The first 8 rows are patterns. Each new row is the sum of 2 different patterns, raised or lowered, with some noise. Before adding, each is slid sideways (what falls off one end comes back at the other) and multiplied by a number that may be negative. Names go in the order of the patterns.
Some rows, each with the names of its patterns after it:
[  1  16   2  -4   9  -5   6  -3   1 -10   3  -4  -6  11 -13   5  -3   2
  11  -6   3   9 -16   9 -16   5 -20   1   1   6   5  -3   0   8  -4   2
 -15  12   0   4   2   4   5   3   1  16  -6   3]
k_284
[  1 -16   8  -5   1   9   3  14 -10 -14  -1   2   9   3   2  19  -7  -4
  -9  -2   8  -3   1  -2  -4  -9   3  22   3   2  -4  13  -4 -14   4  -2
   8   9  -1   5  -8   6 -12   0 -16  -1  -2   6]
k_696
[-15  -6  10   3 -12 -19  -6  -1   4  -1  -2 -11 -14  -5  -8   5  16   7
  -3   0   5   2  25  -9  11 -12 -15 -13  -8  -7  15   5   0  -9  -8   1
  -2   6   6  -8   7  -2   8   1 -13  -6  -4   0]
k_640
[  8   1 -14  16  12  -5   2  22   2 -24   3 -10  -2   3  -9   7   0   1
   1   0   7  15   7   7   6 -20 -15   5  18  -5  -5  -1  15   2 -18   2
  -1  -2  16  -5  10  -7  -1  12  -5   7  -5   1]
k_631
[ 18   7  -9  -2  -1  13  -9   1   7  -3   6   6   1   5   7  10  -3  -4
  10 -12  -8  -4 -11  18 -15  -8   2  -4  -8  -8  -1   2  -1  15  20   6
   8  -1  15 -18  -2   1  -5 -12   7  -2 -14  11]
k_759
[  9  17  -3  -2   3  10  -4  17 -14  -1  -7  -4   4  -1 -13   9   4   1
  -4  23  13  -2   2 -14  -6  14   5   6   6   0  -3  10   5   4   6  -9
   6  -6   0   2  13 -10   2   0  10   2   5   5]
k_318
[ 10  -2   4   1   3 -12  -2  -2  -3  -1   0   8   5  12 -16  -4   3   1
   9   9 -13   6  -9 -10  -6   2  -4   3  -9   5 -17   0  31  29  14   7
  25 -11  -2   0   5 -21   2  -2  16  14   8  -5]
k_379
[-11   0   0  11   0  -3  -7  -3   4   6 -20 -10   9 -13 -11  -7   0   4
  12   1   5   0   6  -3  11 -11   7 -17   8   7  -3 -12  -2 -17   2  10
 -14   8  -3   3  17   6 -12  15   6   3   9  14]
k_221

New rows. What belongs after each?
[  4 -17   0   0  -7  11  14  -5  -1  -7  -8   1  -4  -3   4  -8   5  -8
  -1  21  21  12   2  13  -3  -8  -4   0 -19   9 -10   5   9   2  -8   1
  -3   3  -1   9   1   1   2  -3   6 -10   3   3]
k_759 k_379
[ -4  14 -10   7   3   4   6   3   9   8  11   0   8  -3   4   2  14 -18
   1   9  -2  10   3  -8  14   2   3  -1  18  11  -2  -3 -10  -5  10  16
  14   4  -6   3  12   6  -1   5   5   6  -1   4]
k_631 k_318
[ -6   9 -11 -10 -15   3 -27 -11 -15 -11 -30  -5   7  -4   7   8  10 -24
 -13 -11   2 -30  -9  -6  -3   3  -1 -12   0  -6   0 -12 -12 -10 -21 -18
 -16 -20   4 -17 -14  -1 -23 -19 -16 -10  -3  -6]
k_759 k_379
[ -2   9   1   7   6   9   6   2   5  -3   5  22   5   4  -1  18   6  -9
  16  10  14  19  -4  19   6  10   1  11  -1   6   4  12   0 -15   9  -2
   8   5  19  18  -1   0  13   5  14  16   2  11]
k_696 k_759
[15 18 17 12 28  7  7  2  7 21 13 10 16 12  7 20 26 22 18  9 27 13  4 17
 11 20 15  5 15  3 19 -4 20  0 12 13 23 11  0 26  4  7 19 20 26  5 -4 16]
k_696 k_759
[ 12  21   4  13  12  15  12  19   1  40  10  10  12  28  11 -10  14   5
  -4  22   4  18  -2  13  19   5  24  19  22  18  28  -4   6  23  17  22
   5  16  23   4   7  12   4  28  18  26  16  28]
k_284 k_631
[-11   4 -12  -3  -6 -19 -14 -26   6  -8  -9   2 -12  -2 -12 -30  -9 -15
  -2   6  -2  13 -17   0 -14 -22  -5  -1   8  -7 -13 -23  -6  14   3   5
  -9  11 -19 -38 -13  -9  -2  -6 -13 -29  -9 -14]
k_696 k_640
[ -3 -17 -12  -5 -15 -10 -11   8 -15 -21 -18 -28  -9  -6 -27  -5 -16   2
 -12  -8 -22  -5 -12 -15  -9  -5 -33  -7 -15  -6 -25 -16 -13 -21  -6 -14
 -21 -19   1 -22 -15 -11 -21   1  -9  -9 -10 -21]
k_284 k_221
[-14   1  -7 -22  -8 -14 -14  -9 -24 -33 -14  -4 -22  -7 -20   3 -11 -27
 -24  -3 -16  -1 -26  -8 -23 -19 -14 -33  -5 -14 -15 -17  -8 -39  12  -3
  -9  -7  -1 -11 -16 -20 -24 -15  -6 -42 -21 -10]
k_631 k_318
[-32  -5 -17 -10 -11 -21  -4 -11 -14   4 -17   4   5   0   1  -1  18 -14
  -8   9 -11 -28 -16 -12  10   0  -2 -15  -5 -18  -3  13  -4 -16 -13   2
 -14 -22  -5  -4   2   8 -21  -6 -13  -2 -13  -2]
k_696 k_379
[ 20  19  17   0  17  18   4  15  -6  19  11  11   9   9  18  17   6  34
  11  17  20  14  24  14  19  10  22  15  13   1  15  -2  -7  17  -5  17
  -2  26  23   6  19  28  -7  21   7   8 -19   8]
k_284 k_759
[ -1   4  -7   5  -2  12  -8   1  23  37  19   3  31   1   6   3   4 -20
   4  -2  15  10  11  -8  17  -3  17   0   2  -4   9   3  12   1  -3  18
   3  14 -11 -10   1  12   1   6  -9   2 -12   3]
k_379 k_221
[ 11   3  15  -8  14   5  24   9   6   0   1  17   1   7   5  -8   1  -2
  17  20   6   9  -1  -3   1  -8  19  11  15   4  -2   8  10  13  11  17
   0 -23  -1   4   8 -10   8   7   5   2   3   3]
k_696 k_640
[ 15  10   0  12   9  13  -2 -11   7  14  10 -13  -1   6  22   8  -6   0
  -5   2  12   9  29   9   4  16   9  14  27   0  23  -2 -15   6   8  -1
  23  28   9 -16   3   1   4  15   7   5  14   6]
k_640 k_631
[  4   6  -8  10  -8 -16   4   3  13   3 -13  10   4   5   3  24   8 -20
   1  -8   2  -2   9  18   1   4  -7   0   5   0  12  -9  17  -2  17   4
  12 -10   2  16   1   9   4  -3   4  -1   9  13]
k_696 k_318
[  0 -13   5  17 -12  -8  -4 -25 -12 -14  -7   5  -8 -13  12  -8 -11 -19
  -7  12 -14  14  11  -8  -1 -19  18  -8  -7  -7 -19 -19  -1 -26 -12   9
  20   3 -21  -4  -7   9  -9   4  -2 -30  -2  -1]
k_696 k_759
[-18 -13 -22  -7   1 -24  -7 -12 -10  10  -8  -9   2  -6 -16   6  -1 -14
 -16  -9  -5 -12 -16 -25  -7  -3  -6 -26 -10 -16  -4 -13  -6  -4  -8   0
   4 -12 -10  -4  -6 -19 -24  -1 -19   8   1 -20]
k_318 k_221
[  2  -3   0  11  -6  -1   3   0  -1   9  -8  -2 -15  -9  -2  -3 -20   1
   6   0 -12   4   4  -4   2 -13  -7   1  -6  -1  -3   1   4   9  -1   1
   5  -7  16 -12   4  -8  -1 -17  -5  -6  14   2]
k_640 k_318
[-22  -6 -20 -11 -10 -17 -24 -21  -7   6 -12 -27 -27 -20 -15 -44 -13  -1
  -2 -22 -37 -16 -15  -8 -12  -7 -26 -46 -21 -22  -6 -13  -4  -4 -18  -8
 -19  -1 -21  -9 -17 -32 -14 -20  -5   0  -8 -19]
k_696 k_640
[-18   1  -1   2 -21  -8  -7  -5  10   8 -16 -10 -12 -10  -2   2 -22 -13
  -3 -15   0 -12   3  -1   1 -15  10  -5   0 -15   0 -14  -4 -21 -15   3
  -3 -12 -13  -8 -19  15  -9   7   0  -5   6  13]
k_318 k_221
[  5  -2  -8   8  -1  10  -2 -10  -9   7   8   1   3  19 -13  -6 -10   2
   3  -6  -6  -6  -4  -7 -10  10   4  -7 -11   5  -5 -12   7  -4   6   5
   0   0  -3  -3  -9 -11 -12   0  -6  -4  -2 -23]
k_696 k_221
[  2   1   7  -7   8   9   4   1  -1  15   3   1  14   7  -6   3  -5   1
  -5 -14   1  -2   2  -6  11   6   8   7  11   1  -7   2  -3   0  -5   4
   2   9  -4  -3   2  -2   2   6  -4   5  -5  -3]
k_631 k_759
[-13 -18 -25 -21  -6  -9 -12 -18 -16 -16 -10 -13 -11  -6   3  -7 -16  -2
  -4   5 -16  -8 -23 -19 -21 -15 -18  -2 -14  -5 -19  -6 -15 -16  -7  -2
 -14   1 -13 -12  -3 -22 -12 -15 -20 -21  -8 -14]
k_640 k_221
[  1  16   7  21   3   8 -16  -4 -14   4   3  -6  -1  -9   0  10   3 -16
 -13  -1  12  12  10 -15  18  -6 -22 -11  10  11   6 -10  -2 -17  -1  38
  38  16  13  17 -28 -11   1   2 -28  -3 -29  21]
k_640 k_379
[17 12 18 17 13 20  5 18 11 17  0 21 20 14 17 23 15  7 14 10  7 20 10 19
 15 16 16 15 18 27 15 19 17 12  9 14 26 10 14 12 20 11  7 13 11 17 16 14]
k_284 k_631
[-14  -7   4 -12 -12 -10  -4   5 -30   5 -15  -4 -10 -11 -19 -14 -16  -6
 -20  -6 -33   9 -18   9 -17 -14  -4   2  -9  17 -17 -18   3  -6  -7 -17
 -20 -20   4 -28 -16 -21 -17 -27  -5  -3 -20 -17]
k_284 k_221
[  3   0  -7 -10  -1 -11  -6   1  -7 -18 -26  -6  -8  -5 -23  -1   1 -14
  -5 -16 -17  -8 -14  -6 -17   2  -6  -1  -2  -3 -10  -4  -5  -6  -1 -10
 -12  -6 -13   0   0  -7 -17 -23 -13 -13 -20 -10]
k_696 k_759
[-11  -5  -5  22  -1  -3 -16  17  -8 -16  -6  -6   0   2 -10 -11  -8   4
 -17 -10 -15 -16   5   4   3 -15   2  -8   8  -1  -2   9  -9 -33 -13   1
   4  10   3   5 -13 -11 -16  -5   6 -13  -6  -8]
k_696 k_318
[ 4  1 12  7  5  3  7 18 12  9  5 17 -1  0  5  4 12 17  0 10  0 14 -1  8
 -2 10 13  8  5 -3 15  0 14  5  7 10 -2 -1  5  1 16  9  7 15 13  9 -1  6]
k_696 k_318
[-20 -14  12   0  -3  -4  -7  -9 -18 -11 -12 -33  -7 -17 -11   7 -15  -4
 -11   1 -12 -13 -16 -24 -12 -14 -21 -11 -14   3 -20  -6 -24 -16 -15 -16
 -10  -9 -33  -5 -20 -19 -29 -13 -12 -18 -14 -14]
k_284 k_379
[ -5  -5  -2  -6   5  16  17   2  13  -8  25  -8   7   7  -2  -4  18  -4
  -9  12  20  -7 -11   5   2  22   2  -5   5  -2   5   8   7   1   6   9
  -2   7   7   0  -1   0 -12  24  -8  -1  -1   0]
k_759 k_318
[ 12  22   7   7   3   4   7  -2  -3   7   3  38   9   6  -8  11   9   5
  -4   7   8  12   7  10 -18  11   5   6  15  -5  16   4  22   6   7  14
  10   9  -4  16   6 -17  14  24  -1  31   3  21]
k_284 k_631
[  9  -3   8 -13  -5 -10 -26 -26 -19 -12 -44  11 -11   5   3  22   0   2
 -29 -19 -11   6  -7  -3  -6 -10 -12  11  -8  -2  -9  -5   6  -7  -6 -14
  19   3 -15  -8  -3   3  10  -9  -2   4   1   2]
k_640 k_379
[  7  22  -2   9   5   2  11   1   7   8   8  -1   6  11  25   4   4  14
  23  11  25  19  -6  24   1  24   6 -12   9  15  -2  -1   6  -8  -3  15
   3  16 -13  12   8  15  20  -1   5  34   3   7]
k_284 k_221
[ 10  10  16   0  27  18   3  10  18  17  14  11   7  -1 -10   7   3   4
  -8  25  13   2  12  26   5   6  14  -4  -8   5  18  11   5  -9  15   5
   6  20   8   2   9   7   4  13   8  20  -5  14]
k_640 k_759
[ 5 14 -5 14 27 -3 22  1 23 30 21  3 31 22 17 22 36 -2 15 13 34 15  7 12
  7 20 17 -6 -3 23 -3 -1 13  5 20 23 15 25  9 22 15 14  8 11 -1  9 20 11]
k_284 k_221
[-15 -30  -3  -1  -7  -3 -11 -24   6 -17 -10 -21 -13 -16 -20 -29 -31 -12
 -12   0 -10  -9 -39   7  -6  -3 -16 -15   3   1 -19 -13 -21  -3 -40 -18
  -7 -20   7  -9 -20 -16 -21 -17  -2 -18 -28 -11]
k_631 k_318
[ -2 -12   8 -13 -11 -20 -25 -21  -6 -18 -12 -27 -36  24   2  12  10  23
 -12  -6 -26 -12 -29  -1  -5   1   3 -11 -21   5 -19  -6 -18  -9  -8  -7
  -9 -14   3  -6 -14 -10  11  -6  -8  -8 -14  -2]
k_640 k_379
[  8   6   3   8  -2  13 -10   4  46  26  19  11  40  -6  -2  11   4 -12
   3   2  10  19   8  -6  21  -8  11   3   8   1  -3   4   8 -10  10   0
  13   0 -11   2  11   9  10  12  -3   7  -3 -17]
k_284 k_379
[ -9 -10 -22   7   6 -13  -6   2 -20 -35  -8 -20 -17 -11 -35  -1 -18  -4
  -2  -3  -2   3 -17  -9  -8 -22 -18  -9   4 -20 -19  -8  -5  -9 -31 -11
  -5 -10   3 -16   5 -14 -19  -4  -9   4 -13 -10]
k_640 k_631
[  8   6  -5 -10  16   9   3   0   9  23  -3  15   4  10  23  15   1   7
   6   9  19   9  10   7  -6  16  -4   7   2  16   6  11   8  14  18  14
   4  12  27  15   7   9  11   3  21   1  14   3]
k_640 k_318
[ 6 25  8 18 11 12 12 13  9 20  9  9 10 10  9 16  9 19 26  6  4 14  7 10
 10  5 19 10  9  8  9 15  7 11 13  7 18 10 14  9 17 16 16 10 11 18 11 -1]
k_631 k_221
[-14 -18 -16 -14  -1 -10  -1 -17 -16  -2 -16 -11 -11  -5  -6  -5 -29 -22
 -22 -13 -13 -15 -27 -10 -17 -12  -4   6  -3 -19  -4 -28 -28  -1 -11  -5
  -4 -14 -13 -11  -7 -19 -10 -32 -10 -21 -11 -12]
k_696 k_318
[ 31 -13   6  31   9  -7   5  30  11  20  23   5  34   7  28  14  15   8
   7  14   0  12   7  25  25  -3   5  32  19  13  -8  10  29  -6  21  20
   6  21  -3  23  15   4  22  15  17  -7   4  11]
k_696 k_631
[26 24  1 21  9 22  1 12 15  6  2  7  6 18  0 27  5 20 16 24 10 16 26  6
  0 17 16 16 14 14 20 10 14 12 12  5 12  3  9  3 12 22 -2 24 16 17 27 -4]
k_284 k_759
[31 14 18 23 29 10 22 14  5  4  9  8 29 -7 14 19 12  6 23 22 15 15 18 27
 29 25 18 31  1 11 22 13  8 24  7  8 20 30 22 15  7 16 25 15 17 24 16 26]
k_759 k_318
[20  7  9 18 11  2  7  4 13  3 28 20 14 19 16 -1  9 22  4 -3  6  5 17  7
 10 25 18 11 16  0  5 11 12 10  5 14 11  2 23 13 15 14 -1 28 20 12 14 24]
k_640 k_759
[-25 -11 -19 -23 -13 -26 -23 -26 -19 -20 -29  -1   2 -12 -16 -12 -17 -18
 -16 -10 -16 -27  -9  -6 -33  -9  -1  -6 -40 -26 -14  -7 -11 -11 -21 -21
 -15 -14 -14  -9 -17 -11 -20 -23   0 -29 -16 -18]
k_759 k_318
[ -2 -20 -24 -19 -13  -6  -7 -19  -9  -7 -23   0 -12 -10  -8 -15 -14  -8
 -12  -9 -16   1 -17 -14  -1 -22   8   0 -18  -9  -7  -7  -9  -9 -14 -21
 -24 -16  -9 -12 -15   2  -8 -16   0  -3 -13 -14]
k_759 k_318
[-16 -22  -4   0 -15 -20  -3  -7 -10   2 -11   0  -2   9 -12  -8   6 -26
  -4 -15 -14   6 -29 -10  -8 -18  -1 -22   4 -10   7   4   8  -7  -5  -6
   5 -29  -6  -9   0 -28  -2 -12 -21  -1   4  -4]
k_284 k_759
[ -5   3  -5   4  -2  -5   3  -3  -3  -3   4  -4 -12   1 -14 -10  -5  -2
 -15  -8  -5 -21  14 -15   5  -5  -5   6  -2  -7   2 -19   7 -33  -8 -21
  -4   6   5  -8 -10  -8  -1  -8  -1 -24   4  -7]
k_284 k_318
[  6   7  -1   5   5  15  21   4   6  -1  -6  -6  12  -6  -3  -4 -21  10
  -8   4  18  14   8   5   1   4   0   9   1  -2  10  -1  -1  11  -3   1
   0   3  14   9   0   4  10   6  -6   5   5  17]
k_640 k_318
[ -4  -5  18   4   0   8 -11  -9  18  -3   3  12  19   1  12   2  11   3
  17   4 -26 -24  -9  -6 -26  11   3   1   8  30   0  -2  -9  -7  -3   3
  -6  13  -1   3   2   8   7   1  10   5  -1  -2]
k_631 k_379
[-10 -18   5 -29 -17  -4  -6   8   0 -19  -1 -17 -10  -7   7 -15 -15  -4
 -16   5 -15  -1 -14  -7 -22  -2  -2 -16 -13 -12 -11  -5 -20 -20   2 -17
  -4 -27   0 -37   7  -5   3   0 -13  -7  11 -19]
k_284 k_318
[-15 -23  -7   0 -10  17   7   6   0  19   8   5  -5  -8  -1  16   1   9
   3  11   6  11   5  12  16   9   7  -2   2  -2  22  14   6   8  -3  -7
  13   2  12  11   9  -6  12  -1  18   8  24   9]
k_640 k_379
[  0 -15 -12  14   2   6  -3  10 -11 -20   0  -7  11  20   6   3  -5  10
  -7  20 -18   8 -10  -6  -9 -18   2   9   6   8  -3   6  -6 -12   5   7
   2   8   1  22  -3 -13 -11  -4   7 -12  -3   7]
k_696 k_640
[  0   4   9  -4  14  21  12   7   2   0  14   3  11  12   6  18   8   6
   6  10  15   4   4  11  -2  -1   6   9  18  -2   0  13   2  -4   4   6
  11   9  15  20   7  14   1  15 -11   5   6   6]
k_696 k_759
[  4   8  -1  -2  -6   4 -15 -19   3  -3  12 -17   0 -12  13  -2   3   5
   0   2  25   7   4   7   5 -10 -22   3   0  12   0  -6  -4 -13   5  14
   9 -13  -3  -2   5   5  -3  13   0   4  -5  13]
k_759 k_318
[ -2   2  10   4  19 -10  24  -2   5   8  -1   7  -4  -1  -2  10  -5  18
   8   5  -7  38   8 -10  12  -7   5  21 -11   8   6  10 -14  -5  14  17
  23  17  -1 -17 -13   5  22   3  -7   1  16   2]
k_631 k_318
[-18 -15  -6 -20 -23 -10 -17 -21 -11 -20  -9 -16  -5   3 -13  -7  -9 -15
 -16 -23 -10 -27 -17  -9 -10 -16  -9  -4  -5 -19 -13 -22   0 -17 -10  -9
 -12  -7  -8 -12  -1 -13  -6 -14  -6  -7 -21 -12]
k_284 k_759
[-12  -4 -27   2  -3   4  -1 -13 -11  20  -3 -16   6   6 -14 -15  -8 -19
   1  -7 -15 -16  -7 -20   4 -11   4 -16 -15  -6  11  -8  14  -7 -17  -1
  -7  -5  -9 -29 -14   1 -24 -18 -19 -13 -18   3]
k_318 k_221
[ 32   7 -19 -21  -2  -5  -8   6  14 -10   8  31   1  -3 -11 -24   0  19
 -17  15  -1   7  18  22  -3  21  14   9  14  10 -10  -6  20  19   3   1
  -9  -6  21   5  -4   5  18  -8  -1  -3  15   4]
k_379 k_221
[-27 -34 -15  -6 -29  12   0  -2  -5  17   1  10 -11 -10  -4 -10 -20   3
   6  -6  -8   8   9   1 -10   1  -2 -11   4 -16  19  -3  -5   5 -13  -5
   7  -6  11   7  -6   7   9  -8   8   7  14 -16]
k_631 k_379
